The rows are grouped in 4 different ways at once. Each group adds its own fixed numbers to the row, and there is some noise. The rows also spread widely along 14 directions, which tell nothing about the answers.
(in the rows, 128 means zero)
Some rows, each with its group in each grouping after it:
[ 94 163 122  89  92 132 110 150 121 185  98 121 118 117 110 170 114  36
 102 137 103 132 111 195 120 148 154  95  96 163 101 102 115 143 107 137
 150 121]
ruze U T Z481
[118 140 119 129 159 141 149 142 108  86  76 196  99 105 145 175  93 141
 130 164  99  98 130 152  60 129  93 136 106 165  91 101 148 172 115 129
 108 145]
giv M B Z828
[ 94  88 124 119 128 130 156 119  80 111 141 156 120 112 114 137 101  98
  76  61 157 125 103 165  86 106 106 122 139 171  92 105  98 121 196  95
 121 201]
Lol R Z Z481
[ 78 135  77 156 132 145 159  96 110 139 131 109 133 148  61 178  98 169
 109 158 122 104 157 162 145 155 139 149 134  88 160 159  89 154  99 137
 128 103]
Pazo M L Z243
[107 126 110 175  83  92 142 120 108 140 108 114 127 145 155 158 155 121
 155 151 161 127 131  90 167 125 101 144 146 139 100 150  98 123 192  77
 115 142]
nud U B Z828
[130 131 156 126 119 102 161 117 126 144 135 120 148 183 133 156 111 182
 181 113 148 131 145  64 169  94 127 152 148 108 112 217 144 117 128 102
 102 109]
pirib K L Z243
[145 121 168 131  75  99 151 136 158  88 142 150 161 162 173 139 142 159
 172  63 142 115 124  69  92 122 108 106 144 120  84 152 113 140 172 166
  66 140]
nud K Z Z828
[154 157 125 153 106  91 118 134 156 131  83 135 128 132 165 131 155 108
 169 202 132  93 106 111 109 127 132 134  88 177  97 122 108 146 174 139
 117 148]
giv R T Z828
[112 135 108  92 138 169 129  81 156 188 161 119 147 131 114  89  93 106
 136 122 134 136  81 170 136  80 188 182 133 107 141 151  40 138 133 128
 152  97]
Pazo U L Z243
[156 120 107 148 139 127 112 131 144 147 187  46 174 127 119 154 125 160
 116 152 133  88 185 133 132 134 142 121 112  97 159 223 144 117 108 135
 146 130]
pirib U B Z828
[107 135 123 115 133 167 126 127 108 101 164 142 155 120 121 119 110 125
 141 136  88 124 142 139 113 177 147 166 123 126 173 102 100 134 129 177
 107  92]
ruze U L Z828
[126 126 118 170 133 134 129  96 136 121 167 108 197 140 149  96 139 155
 166 128 136 162 124 140 136 131 122 154 169  94 163 120  63 108 133 152
 142 115]
Lol K B Z243
[ 80 151 103 149 107 105 134 136  69 132 145 107 158 111  82 190 122 144
  94 117 113 148 181 178 126 180 139 118 140 121 169  97 109  98  94 140
 119 114]
nud U L Z828
[116 140 142 104  79 111 104 144 110 160 144 110 151 133 117 123 147  54
 120 100 122 141 114 141 136 159 168 114 100 171 117 119 113 111 175 140
 124 145]
ruze U Z Z481
[153 140 132 177 154  89 135 107 124 108 105 162 150 106 157 124 121 161
 128 125 164 127  96 148  82  85  93 134 147 147 109 100 100 130 137 139
 112 166]
Lol K Z Z243
[125 116 135 138 126 196 114 173 131 105 170 126 143 104 166 166 114  62
 108 156  73 132 156 138 107 189  81  90 155 105 132 101 162 111  96 157
 121  97]
Lol U Z Z243
[ 87 100 142 101 117 149 169 125  93  93  93 202  83 140 139 150 100  99
 127  86 129 126  92 107 105 126  84 134 146 170  59 108 116 157 185  99
  86 154]
ruze M Z Z828
[123 141 148 137 126 135 130 124 138 114  99 171 133 119 149 153 101 128
 115  70 144 135 114 161  54 134  90  94 154 120  96  96 113 168  80 191
  94 106]
giv M Z Z828
[148 145 140 144 144  90 135 135 101  89 103 176 142 109 151 130 107 170
 138 123 145  87 129 119  58 118 118 161 100 187 117 124 145 159 161 155
  80 164]
Lol R T Z828
[179 130 165 102 178 174 133 129 170 114 146 179 146 108 211  96 100 122
 170 134 114 118  95  97  90  69 113 162 141 111 114 145 138 144 126 143
 112 103]
Lol U B Z481
[164 136 137 109 175 166 143 134 158 107 124 118 141 145 115 171 103 169
 153 169  94 104 160 136 106 130 124  99  90 129 114 161 159 137  61 151
 154 141]
Pazo K B Z828
[136 127 124 191 106 112 121 150 120 124 170 114 156 115 136 155 125 115
  74 122 138  96 166  65 149 174  80 109 168  78 152 170 168 109 144 158
  54 102]
pirib M T Z243
[ 78 100 101 162 138 158 155  67  94 148 156 117 149 142 103 121  90 146
 108  67 188 143 130 150 151 118 103 167 192  76 155 177  73 149 130 118
 124  97]
Lol M B Z481
[141 105 143 102 156 148 144 130 122 136 153 129 149 116 113 136 114  97
  95  93 121 164 111 136 135 118 120  92 153 145 116 104 116  63 132 114
 152 173]
Lol R T Z828
[103 132 134 113  83 120 133 142 118 158 104 102 118 162 118 190 122 106
 140 115 136 127 145 145 130 143 129  99 119 154  85 159 131 142 125 108
 139 137]
Lol U Z Z828
[138 145  96 158 126 126 120  98 150 175 125 105 133 144  72 125 130  99
  97 153 144 100 105 122 172 150 149 126 105 120 139 154  96 126 144 147
 129 138]
Pazo M B Z243
[ 97 129  95 190  76 123 138 120 129  90 149 132 143 142 108 151 119 137
 108 121 141  62 146 124  99 191  97 128 119 106 146 132  97 174 163 200
  67 126]
nud K L Z243
[102 135 111  94 135 135 169 137 119  74 101 180 117 142 110 186  96 184
 147 132  80  81 143 162  54 132 132 139  93 153  99 125 120 183 135 135
 114 163]
Lol M B Z828
[112 103  81 135 139 148 155 134 119  92 144 147 122 115 136 152 110 143
 127 180  96  66 124 141  89 110 119 177 102 148 113 142 108 154 206  94
 125 174]
giv U B Z243
[165 117 152 122 177 168 144  90 161 116 116 156 136 159 139  96  81 168
 172 109 164  85  92 109  87 100 125 176 108 137 112 185 127 192 113 185
 112 118]
Lol R Z Z243
[131  83 131 136 111 123 143 122 126 121 159 101 167 168 139 124 126 159
 173  87 166 130 130 113 122 118 124 144 127 152 110 185 112 136 170 113
 135 170]
Lol U L Z243
[152 138 103 136 111  90 150 123 187 149 135 130 135 117 136 155 157 117
 107 180 109  99  88 127 125  67 143  93 127 105  98 109  56  81 196 101
 138 193]
Pazo R L Z243
[143 121 133 109 121 118 165 166 128 107 144 149 132 141  99 187 113 136
  95 112  87  84 138  72 133 143 117 105 115 133 113 145 175  99 175 128
  84 180]
Lol U T Z243
[158 157 166 122 107 131 110 142 167 184 172 102 177 123 156 143 125  86
 107  81 127 164 142 101 149 123 128  80 179  63 140 150 130  62  92 164
 111  83]
Lol R B Z828
[ 76 127 135 113  88 126 157 169  71  93 119 175 105 130 144 189 104 104
 131 138  99 106 162 116  92 155 103 136 117 172 100 124 163 141 178  99
  81 147]
Lol R L Z481
[122 106 127 147 142 157 148  74 125 126 142 138 135 148  81 105 102 140
  92  55 178 120 104 104 144 146 114 135 160 102 139 142  86 140 139 173
  92 123]
Pazo M Z Z828

New rows. What belongs after each?
[183 141 144 161 178 128 144 102 173 107 113 136 166 133 164 122 157 194
 193 180 129 158 114 102 137 101 112 122 155  97 138  95  82 105  86 152
 146 122]
Pazo U L Z828
[153  81 120 171 189 121 170 131  99  98 120 107 134 129 140 180 136 192
 148 188 140 134 149 107 150  88  78 125 143 152  94 158 153  89 134  40
 162 197]
Pazo U Z Z243
[160 130 149 142 171  93 157 145 119  96  98 132 158 121 172 188 151 204
 193 183 107 165 148 133 113  89 102 106 141 143 102 110 133  91  84  89
 162 161]
ruze U L Z828
[141 101 130 169 105 151 113 135 148 110 144 135 120 110 163 111 139  36
  99 146 152 113 105 116 118 147  68  80 126 153  96 103 114 123 184 135
 116 176]
Pazo K L Z481
[185 150 139 179 133  78 117 105 156 186 100  87 146 144 124 145 149 135
 122 129 193 122 115  77 188 104 105  96 139 109 117 181 131  98 119 135
 127 138]
ruze U B Z828
[127 100  88 196  80 106 118 142 139 143 150  61 150 137 126 180 150 110
 100 149 157  98 166 142 129 154  91  70 125 121 101 185 126 131 153 109
 139 174]
Pazo M B Z243
[123 130 118 129  95  94 136 156 111  84 110 160 134 120 125 163 128 133
 115  88 130  75 125 155  43 148 123 112  71 191  90 106 130 175 179 160
  97 200]
nud U B Z481
[149 119 147  89 171 203 150  85 171 117 152 168 129 145 114  80  76 139
 139  89 136 101  87 106 104 116 144 162 120 111 136 144  89 160 125 198
 107 108]
Pazo R L Z828
[109 153 108 153 133 124 129 152  91 146 108 148 102  82 114 190 110  58
  46 166 109 110 132 144 141 150  85  93 141 133 130  81 152  99 133 109
 110 139]
Lol U T Z481
[122 111 130 140  93 152 132 139 168 107 117 117 127 157 188 177 134 122
 185 160 124 108 150 142  80 136  88  90 138 116  74 168 119 185 110 131
 133 114]
Lol M Z Z828
[152 121 112 116 175 126 171 106 161  94 146 137 168 107 147 146 155 185
 158 176  79 134  98 165 105  57 148 127 148  91 129  91  44  91 138 103
 170 164]
nud U Z Z481
[128 162 119 169 120  90 117 139 116 136 114 123 129  95 178 173 142 129
 127 203 119 110 153 131 115 109 106 133 147 119 122 131 126 122 133 102
 107 108]
pirib U Z Z828
[174 111 141 158 138 131 154 144 156  69 108 148 123 157 119 175 134 169
 138 138 131  64 139  71 106 165  68  77 100 130 112 136 170 154 131 180
  98 177]
Lol U L Z481
[170 152 144 145 164 116 132  91 153 148 129 147 180 130 112  95 122 164
 131  70 155 150  80 114 134 109 145 144 148 102 149 104  82 110 104 195
 114 117]
nud U B Z243
[117 135 149 103  83 144 126 137 138 134 137 168 132 135 154 116 115  67
 126  60 128 125  96  99 110 148 126 134 132 141  99 109 104 142 178 161
  82 117]
nud U B Z828
[115 116 123 180  96 134 132 119 135 147 109  84 155 171 152 148 143 134
 184 147 169 144 139 112 159 152  98 124 150 126 107 160 108 157 113 130
 142 104]
Pazo U T Z243
[170 122 159 130 146 153 165 100 178  87  96 174 121 186 109 113 144 130
 178 139 126 119  74  47 170 152  93  99 120 127 117  96 107 121 150 178
 116 159]
Lol K L Z481
[170 159 169 117 172 144 159 145 141 101 112 186 146 141 168 151  91 186
 185 148  93 104 135  48 117 121 119 174 132 109 129 161 192 151  81 171
  69  65]
nud U T Z243
[141 149 157 134  70  86  89 153 125 179 151 117 161 111 187 116 130  60
 117  78 165 145 128 101 124 119 129 124 149 145 109 158 139 106 163 129
  82 111]
Lol U T Z828
[122 126 135 110 132 151 163 117 120 102 112 144 124 192  78 142 122 164
 169 122 115  91 127  67 160 176 137 154  91 140 133 154 139 159 155 156
 109 134]
pirib U B Z481
[108 153 126 174  79 106 109 116 131 154 112 114 160 141 142 125 181  74
 147 137 137 186 112 129 168 176 115  92 166 112 130  71  63 104 130 149
 135 102]
pirib M B Z481
[102  97  80 152 108 144 141 122 131 106 193 105 140 100 131 138 136  91
  86 174 112  97 138 163 118 119 114 113 135 110 136 128  69 105 203  95
 135 178]
Pazo K L Z481
[101 168 120 111 141 163 108 142  91 136 132 157 125  84 129 146  80  64
  92 159  84 126 146 183  96 155 131 144 113 152 144  96 144 126 102 142
 119 103]
Lol K B Z828
[205 124 173 126 143 118 120 194 171 108 117 139 141 123 156 194 124 119
 116 120 109 111 139 112  75 135  79  25 102 152  76 124 211 106  75 164
 126 189]
Lol U L Z243
[ 81 134 104 152 134 165 137 130  81 110 129 108 146 118  96 177 107 137
 116 156 105 129 177 184 114 201 112 125 134 127 161 103 118 143  74 168
 136  94]
ruze R T Z828
[142 148 120 148 126 108 154 124 154 113  97 130 143 160 105 163 141 161
 158 181 103  97 118 106 150 145 123 113 109 124 119 126 111 132 133 157
 122 146]
ruze K T Z243
[128 180 105 154 135  65 118 132 101 151 135 153 154  39 141 157 121 126
  46 122 126 133 125 187  78  76 136 123 152 119 137  65  89  79 143 117
 102 156]
Pazo U B Z828
[104 148 136 146  83 104 134 178 102  97 128 175 123  87 182 195 127  93
 105 141  95 119 160 131  70 146  89  98 145 139 101  79 142 112 147 130
  76 129]
nud R L Z828
[111 112 105 125 102 106 158 134 114 143 138  77 138 159 118 179 146 148
 161 179 119 120 162 104 178 115 149 139 120 145 107 193 115 103 178  48
 150 161]
Pazo U T Z828
[107 123 133 133 107 135 158 122 132  90  75 196  91 155 159 147 129 114
 176 150 124 121  97  99 112 137  81 130 137 158  75  93  97 167 170 117
 101 144]
Lol M L Z828
[201 125 153 134 120 110 128 143 221 119 118 135 133 122 183 148 154 101
 134 149 134 111  92 107  92  79  86  31 122 124  57 117 108 102 141 138
 136 198]
Pazo K L Z828
[106  98 103 150  99 132 148  77 143 134 117  99 137 184 114 120 136 152
 181 115 182 124 106 139 145 131 124 147 131 138 116 156  41 166 168 123
 153 151]
Lol U L Z828
[167 133 128 111 131 124 119 139 161 140 137 108 129 125 124 145 133  99
 124 176 110  88 125 124 116 122 148 102  78 153 112 158 131 111 147 134
 141 170]
ruze R L Z828
[152 155 170 102 122 121 105 170 125 112 167 135 181 112 183 133 120 120
 171 138  86 154 170 133  79 136 148 127 116 151 137 136 164  99  97 150
 112 111]
Lol K L Z828
[155 125 130 146 136 161 118 130 156 126 102 151  91 120 153 120 131  48
 116 185 123  97  87  74 159 158  76 109 126 148 100 100 131 129 166 137
 111 133]
pirib U T Z828
[168  97 129 145 194 183 163 101 170 101 150 122 143 140 128 137 144 151
 154 195  98 159 128  84 186 126  93  93 176  70 141 121  98  68  88 117
 163 127]
Pazo M L Z828
[131 139 117 155 102 121 130 145 135 117 152 137 134 119 136 158 118 116
 102 152 113  63 143 105 100 148 118 134 119 114 133 154 140 136 175 160
  76 129]
Lol R Z Z243
[ 88 100 101 178 102 167 141 110 132 122 152 107 149 145 181 131 114 137
 169 152 153 110 140 123 129 137  83 173 177  89 127 175  85 187 148 129
 113  69]
pirib U T Z243
[158 141 149 134 182 149 159 105 138 115 104 161 127 142 154 143  79 182
 169 144 148  87 132  93 113  83 100 168 122 111 114 206 166 176  86 143
 102  98]
nud K B Z481
[158 114 123 146 183 187 126 121 144  80 123 154 126  98 130 121 115 116
 108 159 119  91 105 159  71 154  92 104 102 145 126  76 120 163 105 189
 135 154]
Pazo U Z Z481
[151 136 127 148 167 128 137  73 156 142 120 128 160 124 171  96 127 154
 180 145 162 162  87 150 129  59 126 157 159 115 115 133  50 123 112 116
 163 121]
nud K B Z828
[122 139 139  84  97 166 131 108 177 162 156 127 151 160 163 100 130  85
 189 135 107 146  99 120 142 110 171 156 141 107 119 146  57 124 164 133
 141  92]
Lol R B Z828
[165 138  98 115 164 118 147  93 164 154 111 136 128 132  49 127 108 134
  79 115 136  72  61 142 131 104 164 126  80 149 121 128  85 133 150 163
 138 194]
nud U T Z243
[ 77 112 128 133 106 114 144 137  42 123 138 104 141 147 115 158 132 123
 155 143 128 162 175 126 157 164 137 161 130 190 128 146 134  92 172  64
 135 148]
Lol R Z Z828
[158  80 107 176 156 148 133 133 137  52 161 142 144  90 179 116 143 139
 119 155 129  87 121 116  78 129  60 124 136 142 113 101 103 130 199 127
 117 195]
pirib U B Z828
[119 108 126 134 119 154 123 118 128 152 148  95 154 144 133 117 115  85
 144 133 141 146 118 139 156 141 121 131 134 144 115 159 108 125 130 125
 149 124]
ruze K T Z243
[143 152 142 100 183 153 144 121 127 136 108 148 138 139 113 159  73 175
 150 133 110 113 129 150  96 112 147 156 110 131 128 156 158 161  55 159
 129 100]
Lol U Z Z243
[108 121 113  67 152 201 136  90 155 163 149 115 128 132  96 117  92  96
 121 118 109 135  91 191 123 105 178 143 122 120 123 132  56 139 111 132
 172 117]
Pazo U Z Z828
[127 177 150 160 101  86 146 129 136 143 107 146 163 147 161 161 139 159
 171 138 123 162 134  89 149 114 116 126 170  89 119 113 110 103 112 137
  94  92]
Pazo K B Z243
[ 72 107 115 116 119 146 131 120  57 133 153 114 145 131  76 140 101  97
  95  72 140 149 147 184 115 175 150 140 118 169 139 140 121 136 121 129
 126 131]
nud M Z Z481
[127 125 142 160  81 126 116 119 130 143 129 148 127 136 169 104 126  71
 124  75 183 124  99  76 137 139  83 138 156 139 103 131 109 142 200 142
  75 127]
Lol U B Z828
[123 152 108 180 119  76 128 124 108 154 110 124 139  96  98 170  97 128
  43  87 181 105 131 175  90 117  96  87 132 140 107 123 126 133 116 148
 101 169]
Pazo K T Z243
[119  83 160 169  53 127 118 153 107 115 138 108 144 163 195 128 158  70
 173  82 188 146 139  70 137 175  69 108 149 165  76 164 149 152 181 125
  95 127]
nud U Z Z481
[129 180 105 171 142  78 123 119 101 132  92 148 128  86 102 161 124 140
  81 159 129 101 123 165  98 130 129 136 114 146 144  77 107 122 131 156
 100 141]
giv U Z Z828
[138 130 103 155 123 115 148 134 148  71 108 146 115 135 133 177 129 186
 151 196 114  38 158 117  66 137 111 128  78 140 109 165 135 191 151 146
  94 162]
Pazo M L Z828
[117 124 104 154  72  98 113 155 144 160 159  48 173 141 169 190 140 119
 156 165 132 123 181 184 103 109 127  93 119 127  94 210 124 127 126  85
 171 154]
Lol K B Z243
[104 140 118 159 126 145 118 122  97 141 134 128 134 106 142 144  96 110
 115 132 155 111 152 158 104 145 110 155 133 121 149 149 131 166  93 155
 104  80]
nud U L Z481
[ 79 120  97 123 107 140 145 128  89 138 161 129 129 116  99 162 103  95
  81 117 108 115 130 154 129 143 139 150 140 129 132 125 101 117 169 107
 111 129]
nud U Z Z243
[137 154 131 142 104 114 137  93 170 123 103 180 128 135 154  94 129 100
 140 122 145 108  59  98 122 111 111 141 147 124 109  87  53 146 194 169
  83 131]
Lol K T Z828
[ 96 114 102 191 124 125 137 154  80 104 166  92 174 105 149 198 134 159
 129 163 113 155 202 165 117 163  87 115 168 103 154 119 130 100  84 112
 135 112]
nud U L Z243
